There are 10 hidden switches. A switch that is on adds its own fixed numbers to the row, and there is some noise. The rows also spread widely along 14 directions, which tell nothing about the answers.
In the rows, zero is written as 128.
Some rows, each with its switches (1 for on, 0 for off) after it:
[128 127  91 123 114 146  91 151 175  74 162 156 118 150 167  95 141 148
 161 115 142 150 171 123 105 141 100 178 103 104 124  89 120 129 142 122
 139 128] => 0 0 1 0 1 0 1 0 1 0
[150 104 124 109 116 165 119 153 108 127 147 140 134 136 134 133 148 162
 105 105 143 135 162 127 149 126 113  98 131 120 122 147 145  75 115  94
  96 104] => 0 0 0 0 1 0 0 1 0 0
[139 138 100 135 123 157 129 118 161 106 122 125 141 117  88 131 147 147
 133 132 174 130 147 109 114 100 126 159 140  74 141 106 147 144 162 111
 140 133] => 1 0 1 0 0 0 0 1 1 1
[123 125 137 107 117 125  81 141 190 145 131 145 138 143 123  76 137 172
 125 143 165 132 175 127 140 123 116 138 152 135 111 128 171 143 135 123
 102 143] => 1 0 1 1 0 1 0 1 0 1
[138 179 101 126 120 149 106 140 106  57 137 112 112 161 151 144 135 120
 146 141 118 158 153  95 122 133 152 139 133  51 113  89 104 122 112  61
 124 103] => 0 0 1 0 1 0 1 1 1 0
[125 143 131 141 134 122 110 128 134 128 103 132 131 151 120 120 114 140
 125 156 121 115 185 114 144 130 163  80 175 119 111 136 145 174 108 119
  98 170] => 0 0 0 0 0 0 1 1 1 1
[100 127 140 115  78 120  77 173 179 114 128 131 140 168 137 100 146 157
 103 129 133 130 179 112 167 175  95 113 144 131  81 155 152  87  73 151
  64 115] => 1 0 1 0 0 0 0 1 1 1
[145 199 112 135  93 131 134 114 163 148 124  65 171 127  67 139 154 141
 125 131 151 117  64  82 153 119 129 237 127  98 132 127 151 118 127 125
 137  61] => 0 0 1 0 1 1 0 1 1 0
[125 153 102 157 134 108 102 121 137 133 120 126 166 113  96 109 134 128
 153 171 143 104 162  71 137 127 113 157 109 119 121 139 146 193 110 157
 127 130] => 1 1 1 0 0 1 1 1 1 0
[145 153 138  93 131 129 116 179 162 143 149 110 145 154 149  97 159 124
 102 201 181 105 129 100 139 105  86 125 139  68 127 158 120 119 130 136
  85  61] => 0 0 1 1 1 0 1 0 0 1
[120 182 134 111 143 125 146 148 143 151 132 125 170 144 126  88 154 117
 106 159 144 110 151  97 177 108 119 113 133 117 104 170 144 175 109 124
  91  86] => 0 0 1 0 1 1 1 0 1 0
[170  99 114 164 135 130  96 117 136 153 126 130 127 122 106 133 112 174
 142 155 156 112 178 104 113 130 133 116 130 129 132 132 154 166 124 154
 123 170] => 1 0 1 0 0 1 1 1 1 0
[107 142 119 121 128 168 182 109 134 108 128 121 163 131  74 125 155 179
  88  67 165 171 129 133 134 101 146 136 142 151  76 151 110 147 157 134
 128 114] => 0 0 1 0 0 0 0 1 1 0
[113 105 142 144 128 120  59 136 129  81 100 100  91 186 153 146 117 169
 144 158 128 140 201 118 109 139 150 100 187 100  96 108  97 105 101 139
  78 146] => 1 1 1 0 1 1 1 1 0 0
[118 156 118 130 120  95  72 113 105 113 116  78 133 149 133 135 114 155
 170 151 115 130 130  97 128 105 139 197 147 146 107 119 113 105 120 100
 130  98] => 0 0 1 0 1 0 1 1 0 0
[167 200 127 112 121 166 122 143 147  92 147 125 122 146 110  91 144 116
 105 158 162 144 124  90 151 102 148 128 130  11 143  87 159 145 116  54
 120  89] => 0 0 1 1 1 1 1 1 1 1
[139 122 107 115 115 147 121 118  96  97 108  60 151 163 140 165 146 183
 113 128 143 152 172 119 135 103 112 150 177  92 120 123 117  50 157  88
  96 104] => 1 0 1 0 1 1 0 1 1 0
[ 85 106 145 169 154 140 115  97 190 103  71 118 121 129  64 132 128 149
 145 163 184 104 184 116  85  71 167 123 208  74 125 107 120 190 171 167
 116 179] => 0 0 1 0 0 1 1 1 0 1
[154 136 126 161 138 104  93 138 127 114 121 118 117 147 132 112  99 121
 153 182 115  97 158  87 128 124 132 116 137 110 142 117 123 167  86 165
 115 133] => 1 0 0 0 1 1 0 0 1 0
[143 141  96 130 124 153  96 148 131 141 156 167 137 124 120 133 161 151
 144  92 130 131 191 112 159 175 134 149  93 133 108 148 187 145  95  85
 120 147] => 0 0 1 0 1 0 1 0 1 1
[152  93 129 168 136 141 126 102 102  95 111 129 128 137 103 115 108 175
  99 140 138 120 206 117 149  93 127  65 167  89 160 114 155 115 117 136
 108 182] => 0 1 1 0 1 0 1 1 0 1
[160 207  89 137 105  86 106 137 101  79 158 122 147 149 166  55  78 107
 134 176  89 141 126  63 147 129 122 139 105 128 136 100 117 177  90 108
 154 126] => 1 0 0 0 1 1 0 0 0 0
[125 154 149 107  97 155 110 175 192 102 131 105 109 183 140 127 147 132
  96 150 177 146 105 115 104 139 143 116 173  56  85 122  92 109 127 117
  82  74] => 0 0 1 0 0 1 1 0 0 0
[159 109  98 149  70 130  79 149 122 165 135 108 167 134  98 130 126 194
  97 140 141 123 153  85 140 192 103 139 122 151  95 171 159 101  99 158
  97 138] => 0 0 0 1 0 1 1 1 1 0
[155 135  87 145  76 117  54 138 138 113 143 109 131 148 138 131 109 180
 149 142 136 151 142  91 101 177 123 182 116 141  97 113 125 116 117 123
 135 143] => 1 0 1 0 0 0 1 1 1 0
[128 146 124 126 120 132  98 114 190 119 123  95 125 150 107 114 131 177
 146 142 180 150 112 122  84  95 154 194 160 125 105  97 102 160 176 144
 144 117] => 1 0 1 0 1 1 1 1 0 0
[ 64 104 109 115 121 138 111 160 189 110 121 142 158 146 140 125 185 146
 139 126 149 117 197 129 114 148  99 149 145 131  90 154 107 136 153 175
  95 122] => 0 0 0 0 1 0 1 1 0 0
[107 115 106 121  95 149 119 138 189 106 128 146 169 138 125  78 149 162
  98 114 167 137 183 127 139 122  82 141 143 110 125 122 160 112 158 126
 108 139] => 1 0 1 0 0 1 1 0 0 0
[144 136 121 118  98 149  78 183 143 135 138 160 138 143 141 102 140 126
 104 158 150 109 179 100 153 158 114  71 131  89 112 144 164 123  88  97
  76 119] => 1 0 0 0 1 0 1 0 1 0
[128 160 108 143 118 133  92 115 147 133 102 113 140 150 116 150 125 165
 138 140 137 138 177 106 113 149 185 139 181 114  97 120 143 170 145  89
 117 178] => 0 0 1 0 1 1 1 1 0 0
[125 133 124 163 117  87  69 105  87 121 114  79 141 138 108 109  79 188
 146 171 128 135 139  74 110 103 143 152 143 189  87 145  96 147 109 162
 132 138] => 0 0 1 0 1 1 1 1 0 0

New rows, each followed by its switches (1 for on, 0 for off):
[135 146 150 148 135 132 134 127 109  82 133 128 101 170 128 110 106 144
 110 117 100 154 168 116 160 134 161  67 138 117  97 123 120 149  62 134
  96 131] => 0 0 1 0 0 1 1 1 1 0
[114 164 124 149 106 115 130 130 170 138 110 100 169 137  90 128 153 129
 125 139 123  92 138  96 172 145 106 174 137 110 129 146 155 125  96 168
 101  99] => 0 0 1 0 1 0 0 1 1 0
[182 126  92 155 119 129 122 110  74 129 133  91 153 136 108 148 108 187
 104 149 139 144 145  94 115 141 131 125 139 124 124 141 118 125 135 130
 132 155] => 0 1 1 1 0 0 1 1 0 0
[126 140 121 150 120 137  87 130 162 112 122 149 136 119  99 105 129 131
 146 146 156 110 152  96 126 115 128 142 137  86 139 102 152 150 121 118
 128 136] => 0 1 1 0 1 0 0 1 0 0
[139 155  96 145 161 134 154  96  66 101 116  75 147 149 106 183 161 156
 146 107  92 143 185 112 155 135 145 173 125 113 117 138 128 134 114 120
 122 114] => 1 0 1 1 1 1 1 1 1 0
[153 110 104 141 114 125  53 148  89 165 125 131 151 122 129 145 113 177
 135 168 147 116 192  80 125 152 125 101 138 152  94 167 150 127 109 105
  99 156] => 0 0 1 0 1 0 0 1 1 0
[133 115 106 154 120 144  77 128 127 129 103 135 130 126  98 163 128 158
 148 134 141 117 183 106 104 147 165 121 161 118 114 123 143 144 129 108
 119 173] => 1 0 0 0 1 0 0 1 0 0
[105 127 102 121 115 131  96 138 191 128 108 128 153 154 135 138 159 161
 142 129 155 131 188 130 119 162 118 158 166 120 101 126 139 141 154 135
 103 155] => 1 1 1 0 0 0 0 1 1 0
[157 143 118 135 154 144 134 110 124 137 109 121 139 127  95 130 131 146
 128 135 145 113 169 118 148  86 157 120 164 104 148 123 169 165 138  94
 124 152] => 1 0 0 0 1 1 0 0 1 1
[212 106  95 159 110 125 127 137 143 200 164 133 161 117 111 119 116 190
 105 132 151 111 143 100 143 175  94 132  90 178 136 173 173 151 111 189
 128 158] => 1 0 1 0 0 1 0 0 1 0
[ 88 110 127 128 119 135  30 138 150 120  86 119 117 144 113 144 133 163
 172 162 168 122 183 112  81 110 163 140 188 126  76 120 116 141 148 111
 100 140] => 1 0 0 0 1 0 1 1 1 0
[116 143 111 103 118 128  84 156 175 116 127 125 130 159 152 121 152 145
 148 148 143 131 172 122 124 137 129 155 155 113 109 120 132 138 138 115
 107 126] => 1 0 0 0 1 0 0 1 1 1
[119 171 104 106 165 132 135 124 119 111 131 129 130 156 144 149 160 131
 156  98 109 156 176 142 136 143 165 161 138 129  96 126 126 169 138  72
 128 128] => 1 0 1 1 0 0 1 0 0 0
[ 80 178 115 108  56 150  67 127 142  78 109 126 164 177  97  78 137 203
  81  68 133 204 173 127 163 169 160 140 173 149  37 114 161 103 115  63
  94 151] => 1 1 1 1 1 0 1 1 1 0
[ 93 108 128 111 124 177 165 151 118  73 116 123 143 156 124 156 190 127
  92  85 123 128 196 142 176 128  98  91 148  66 116 147 134  53 107 109
  61  80] => 0 0 0 0 0 0 1 1 1 0
[143 179 122 108 174 132 172  97  85 149 111  71 147 147  93 178 157 152
 123 114 133 145 126 133 148  94 185 162 168 129 103 158 126 155 153  75
 127 102] => 1 0 1 1 0 0 1 0 0 1
[131 146 123 161 102 138  65 129 157 119 121 153 127 122  91 100 116 141
 149 131 134 115 168  88 146 139 143 140 128 102 128 100 185 148  86 103
 120 151] => 0 0 1 0 1 1 0 1 1 0
[129 194  94 137  46  99  80 134 167 145 118 132 196 140 117  57 101 138
 100 138 106 113 139  88 185 170 111 158 146 147 120 123 203 130 100  91
 115 157] => 0 0 0 0 0 0 1 0 1 0
[ 97 199  98  90  98 100  78 112 143 134  86  53 179 167 134 138 155 155
 153 143 127 138 123 117 145 114 146 236 190 141  94 119 134 111 168  61
 117  93] => 1 1 0 0 1 0 1 1 1 0
[133 145 146 126 143 152 136 140 100  49 137 125  85 181 128 126 148 116
 122  93  87 145 168 134 181 135 146 106 128  60 128 104 135  96  54  97
  88  91] => 0 1 0 1 0 1 1 0 1 1
[155 125 109 163 109 159  95 129 131  84 127 137 108 133 111 136 119 132
 139 122 132 125 170 101 129 137 130 130 127  49 149  84 162 105 100  83
 120 141] => 0 0 1 0 0 1 1 0 1 0
[186 163  97 114 143 104 109 110 135 137 137 100 142 161 186  94 101 161
 146 190 127 141 170 119 122 101 127 152 166 103 164  88 142 156 179  81
 141 159] => 0 0 1 1 1 1 1 1 0 0
[134 139 132 109 103 139 104 145 142 129 138 135 144 147 114  94 137 171
  94 115 153 149 153 117 166 137 119 110 134 139  94 145 160 117 100 110
  97 122] => 1 1 1 0 0 0 0 1 1 1
[142 105 108 113 165 144 109 151  71 110 150 188 131 120 166 107 138 122
 143 129 117 120 234 112 166 114 108  63 107 116 141 140 169 139  99  56
 103 149] => 0 1 0 0 0 1 0 0 0 1
[161 127 117 170  93 150  79 126 166 115 126 136 117 129  79 120 112 158
 122 129 169 129 129  99 108 148 145 140 135  84 133  93 156 137 113 127
 129 156] => 1 1 1 0 0 1 1 0 0 0
[ 99 202 112 135  82 123 103 149 161  98 123 104 153 157  96 118 150 116
 125 123 116 132 110  86 151 177 131 197 127  97  83 130 132 127  84 123
 110  81] => 0 0 1 1 0 0 1 0 1 0
[154 100 126 126 147 151 131 141 100 153 144 110 139 115 109 163 163 156
 125 143 171 109 142 106 130  99 106 127 110 114 125 173 120 101 123 141
 105  73] => 0 0 1 0 1 0 1 1 0 0
[120 198 109 171 123 127 129  99 142  90  88  99 150 138  49 120 125 125
 126 161 131 117 139  83 127 117 181 152 169  70 125 104 136 209 123 145
 140 157] => 1 0 0 1 1 0 1 1 1 1
[ 82 153 134 117 106 119  48 147 183 124 100 135 127 140 121 103 125 110
 167 157 149 105 140 110 112 113 151 166 172 111 100 105 141 141 131  81
 107 115] => 0 0 0 0 0 0 1 0 0 0
[140 120 102 141 112 125 111 105 151 173  96 130 186 132 102 105 127 182
 104 133 139 109 203 123 164 136 123 112 174 151 133 140 202 152 145 125
 102 196] => 1 1 0 0 0 1 1 1 1 0
[118 149  98 153  73  98  23 161 208  93 133 155 134 163 156  53 112 148
 151 177 132 122 201  83 132 188  98 157 127 106 121  93 168 159  91 153
 113 181] => 1 1 1 0 1 1 1 0 1 1
[147 117 149 128  94 127  78 151 163 132 131 129 111 187 153  96 104 191
  96 134 133 146 175 135 146 163 140  74 172 143  91 131 143 107  92 142
  75 155] => 0 0 1 0 1 0 1 1 1 0
[107 134 122 142 148 147 141 159 107  79 125 134 127 146 121 149 173  99
 123 135 112 105 208  98 163 145 123  88 121  66 122 156 127 135  70 140
  82 107] => 1 0 0 0 1 1 1 0 0 1
[166 148  98 164 107 107  95 115 138 121 130 100 149 151 128  95  91 184
 120 182 147 140 148  79 108 136 130 136 143 134 119 120 116 178 133 174
 136 171] => 0 1 1 0 1 1 1 1 1 0
[179 115 102 100 155 175 110 154 103 135 156 136 108 140 160 178 161 158
 141 131 165 156 187 124 107 141 148 103 122  86 104 134 129 132 142  51
 106 117] => 1 0 1 0 0 1 1 1 1 0
[131 167 128 137 163  99 115 146 135  96 139 142 103 168 155  94 112 110
 161 155 102 131 149 112 128 137 159 109 125 147 104 120  87 219  83 171
 127 129] => 1 1 0 0 1 0 0 0 1 0
[140 152 117 140 133 126 131 106 129  75 117  97 114 172 140 122 112 150
 136 133 109 150 157 128 120 110 164 136 168 102 134  85 106 145 138 122
 132 144] => 1 0 0 0 1 1 1 1 0 0
[128 182 109 108 124 126 122 110  86  81  95  58 152 168 123 142 135 136
 124 145 117 151 136 105 146  98 145 161 182  74 118 100 119 100 139  59
 109  91] => 1 1 0 1 0 1 0 1 1 0
[ 93 168 136 118 122  98  89 143 197  70 128 125 107 197 171  49  93 152
 138 158 140 177 148 123  91 122 156 125 170 153  58  97  68 210 136 162
 122 145] => 1 0 1 0 0 1 1 0 1 0
[116 148 132  93 159  77  79 141 147 131 132 102 103 180 199 127 135 139
 194 148 101 131 165 143 134 128 139 186 147 173  99 131 111 136 118 108
 113 105] => 1 0 1 0 0 0 1 0 0 1
[119 134  94 146 116 128  59 140 131 114 121 134 136 136 136 135 124 158
 161 163 143 132 192  87  97 149 141 141 140 122  91 126 119 161 132 115
 121 160] => 0 0 1 0 1 0 1 1 1 0
[143 100 104 169 115 110  19 129  94 169 111 149 139  93  88 155 123 156
 181 150 125  81 213  73 158 168 119 141 110 141 130 150 216 120  60  96
 105 173] => 1 1 1 0 0 0 0 1 1 1
[119 134 144 129 112 174  60 150 190 101 133 194  95 146  95  82 136 159
 133  96 164 156 173 132 126 152 165 102 143  92  92  85 169 159 100  96
 106 157] => 0 1 1 1 1 0 0 1 1 0
[113 183 107 111  97  85  49 142 103 139 109  67 168 149 141 126 119 142
 163 189 119 120 123  65 133 123 133 199 152 154  81 144 115 118 117  87
 111  79] => 0 0 0 0 1 1 0 1 1 0
[130 128 114 173 117 134  90 111 120  85 114 103 121 140  80 140 120 177
 129 144 152 141 164  84 105 132 160 134 146 107 104 120 113 153 111 158
 129 160] => 1 1 1 0 1 1 1 1 0 1
[127 120  98 111 105 168  77 182 153 111 131 147 139 141 128 124 149 150
 114 160 194 146 170  96  75 152 127 105 149  87  72 138 108 153 156 110
  98 130] => 1 0 0 1 0 1 0 0 1 0
[128 153  95 143  98 119  80 157 109  86 134 110 141 155 138 119 126 147
 126 174 122 139 179  68 126 165 127 122 120 111  92 143 111 150  89 143
 110 134] => 1 0 0 0 1 1 1 1 1 1
[135 153 115 134 118 146 119 122 116 136 122 115 168 125  84 117 150 162
 100 133 161 132 156  91 160 119 128 124 131 116 103 150 158 146 116 115
 105 116] => 1 1 1 0 1 1 1 1 1 0
[132 119 121 141 113 149 101 137 131  85 129 133 123 161 117  99 118 178
 108 131 138 157 182 113 119 141 143  96 149 117  94 119 119 145 117 148
 107 156] => 0 0 0 1 1 1 1 1 1 0
[152 134  98 148 117 130 172 127 140  87 140 108 143 171 146 138 137 154
 103 104  99 143 168 127 154 175 100 127 129 105 139 125 117 111 108 177
 112 141] => 0 1 1 0 0 0 0 1 1 0
[144 141 108 115 132 130  57 122  97 135 113 120 141 127 133 122 114 160
 151 174 163 135 180  98 117  84 147 125 161 116 111 116 150 139 151  42
 121 139] => 1 0 1 0 1 0 1 1 1 0
[133 132  93 127  78 121  34 145 125  93 135 121 141 150 153 105 119 179
 141 151 134 149 193  92 132 152 105 156 129 125 106 114 154  92 115  88
 115 150] => 1 0 1 0 1 0 1 1 1 1
[127 125 116 146 108 150  82 148  92  99 118 126 133 126  97 137 126 142
 115 150 152 119 162  81 122 117 143 101 149  87 109 142 132 109 105  94
 104 126] => 0 0 0 0 1 0 1 0 0 1
[134 149 114 136 137 125 105 103 133 204  98 103 162 131  76 181 161 183
 144 104 128 115 172 131 154 163 174 179 163 170  96 166 185 156 131 107
 112 156] => 1 0 1 1 1 0 1 1 0 0
[ 99 154 124  90 128 144 157 159 124  58 131 121 164 158 150  77 166 108
  87 150 142 135 164 110 171  81  72  90 139  67 124 131 104 103 123 125
  83  59] => 1 1 0 0 1 0 0 1 1 0
[125 130 139 186 108 130  62 121  91 127 101 134 111 105  47 147  96 133
 147 135 123  98 135  74 129 137 184 106 133 126 102 135 152 145  52 116
 116 141] => 0 0 0 0 0 0 1 1 0 0
[113 140 137 138 111  91  72 103 133 140  88 114 157 143 106  72  91 163
 132 149 117 115 168 109 167 100 134 125 179 173 115 120 175 141 107 117
 104 157] => 1 1 0 0 0 1 0 1 1 0
[128  90 108 153 106 163 100 146 168 122 143 153 130 128 101 138 147 190
 122 110 175 140 172 115  93 165 129 128 123 133  92 144 121 140 133 175
 119 159] => 0 0 1 0 1 0 1 1 0 0
[191 167 121 146 123 139 139 138 121  95 156 107 105 156 130 128 115 128
 118 141 121 131 115  98 147 131 133 129 118  70 155 109 129 117  83 124
 128 103] => 0 0 1 0 1 0 0 0 1 1
[139 137 114 120 125 140 157 147 130  99 143 121 161 146 132  98 162 126
  96 142 135 114 158 111 174 117  72 113 111  86 149 141 132 113 106 162
  99  81] => 1 1 0 0 1 0 1 1 1 0
[123 156 135 150 157 106  84 121 138 101 108 106  87 169 141 158 114 133
 186 152 106 131 171 111 104 142 193 143 166 112 106  99 100 179 101 129
 120 147] => 1 0 1 0 1 1 0 1 0 0
[122 108 149 125 164 146 108 135 161  89 108 114  85 180 137 125 132 155
 139 152 168 141 164 144  84  86 165  97 191  93 101 102  76 166 152 156
 101 127] => 1 1 0 0 1 1 1 0 1 0
[115 176 134 131 140 122 106 125 165 103 113 126 123 163 120  98 130 129
 137 143 133 131 147 123 129 119 159 143 170  94 115 100 126 173 127 119
 118 131] => 0 1 1 1 1 0 1 0 0 0
[145 173 101 140 137 111 147 100 143 154 130  91 156 129 103 151 151 147
 152 124 119 118 132 107 152 136 146 210 123 135 136 140 156 164 132 124
 144 126] => 0 0 1 0 0 1 1 1 0 1
[148 159 134 137 133 136 107 137 128 107 134 110 113 133 100 119 127 120
 141 156 160 120 105  93 121  88 139 146 119  87 121 117 111 148 104 126
 127  73] => 1 0 1 0 1 0 1 0 1 0
[136 139 117 103 134 157 135 155 127 125 123  95 162 143 112 131 161 155
  94 178 193 138 140  95 103  99 121 110 160  85  92 159  89 150 168 142
  99  86] => 1 0 0 1 1 1 0 1 1 0
[149 118 100 179 117 159 114 130 167  98 121 123 130 136  83 142 141 155
 122 141 172 122 161  94  97 148 127 138 133  63 134 111 125 158 130 183
 125 155] => 1 1 1 0 1 1 1 0 1 0
[123 124 135 145 136  93  82 140 144 115 110  99 111 163 143 132 117 134
 170 172 110 101 160 110 122 126 128 144 155 132 123 121 104 141  98 181
 105 118] => 1 0 0 0 1 0 0 1 1 0
[111 133 132 158  68 138  43 118 137 117  86  94 122 139  56 158 120 173
 143 100 132 126 126 105 131 148 169 178 166 131  92 110 159  76  89 108
 108 124] => 1 0 0 0 1 0 0 1 1 0
[154 175  92 146 123 125 119 142 136 145 131 140 173 127 114 114 136 122
 118 159 139 108 163  80 152 154 120 122 123 107 129 146 161 184 108 127
 120 144] => 1 1 1 0 1 0 0 0 1 0
[135 181 124 143 118 108  88 108 102  90 114 138 139 150 114  54  84 135
 121 136 104 146 169 104 172 110 145 105 150 122 120  93 170 162  88  74
 122 158] => 1 1 1 1 0 0 1 0 1 0
[173 145  96 152 124 132  98 137 130 134 130 111 134 150 134 156 140 150
 138 162 133 121 180  90 132 174 131 132 130  80 134 125 146 146 106 128
 108 147] => 1 1 1 0 1 1 1 1 1 0
[114 154 142 117  96 141  73 146 210 133 126 163 148 145 107  38 130 160
  98 148 184 136 161 111 148 120 126 103 152 115  97 114 176 170 122 121
  95 138] => 1 1 1 0 1 1 1 1 1 0
[170 148 110 135  96 118  86 137 133 125 131 118 142 166 154 107 118 162
 111 151 117 131 179 109 169 164 110 113 142 106 138 115 171 104  93 109
  97 147] => 1 1 1 0 1 0 1 1 1 0
[120 160 139 123 137 153  98 150 152 108 116 133 100 163 105 138 147 132
 133 138 146 140 156 121 113 145 190 102 161  83  81 118 114 181 108 116
 100 122] => 1 0 0 1 1 0 1 1 1 0
[128 150 102 130  79 172  99 161 142  52 129 108 125 161 124 145 137 145
 104 127 164 161 131  94  95 142 129 138 154  46  95 102  91  83 136  95
 109 102] => 0 0 1 0 1 0 0 0 1 0
[130 179 122 104 136 104 137 145 104 123 139  91 158 151 133 106 145 120
 133 154 107 127 125  94 169 121 108 159 109 136 107 154 116 143  91 137
 109  57] => 1 0 0 1 0 1 0 1 1 0
[151 108  82 165 104 122 108 116  50 118 154 109 164  96  94 134 118 169
 139 117 115 125 138  69 140 135  95 172  62 172 123 161 132 103  91 144
 148 112] => 0 0 0 0 0 1 1 1 0 0
[149 175 128 139 156 108 113 111 108 142 126 126 131 134 104 117 120 131
 156 137 102 125 159 102 165 131 158 140 120 139 116 128 164 189  81 107
 125 129] => 1 0 1 1 0 1 0 1 1 0
[102 129 109 138 130 121  97 137 134 144 103 127 175 113  87 113 142 141
 134 180 163 100 171  87 117 116 115 130 144 130  96 162 132 184 138 160
 109 131] => 1 0 0 1 0 0 1 1 1 0
[114 194 130 130  90 133  87 146  99  69 138 134 125 151 103  82 102 125
 111 112 115 162  97  83 146 134 170 121 128 132  73 115 108 139  66  86
 126  97] => 0 1 0 0 1 0 0 0 0 0
[147 116 136 128 124 154 128 147 163  95 125 134 114 168 130 106 134 146
 100 121 147 130 157 140 139 122 122  88 162  87 134 107 128 114 116 149
  95 124] => 1 1 0 0 1 0 0 0 1 0
[145 204 138 106 122 115 116 163 142 100 163 136 112 184 168  67 114 125
 112 139 112 163 127 111 156 150 157  99 121 136  80 126 109 179  72 117
 109  98] => 1 0 1 0 1 0 1 0 1 0
[147 110 137 134 139 129  91 130 145 139 121 116 118 138 120 121 121 160
 142 150 163 114 154 117 116  93 131 133 157 121 131 121 136 127 135 126
 113 125] => 1 0 1 0 1 1 0 0 0 0
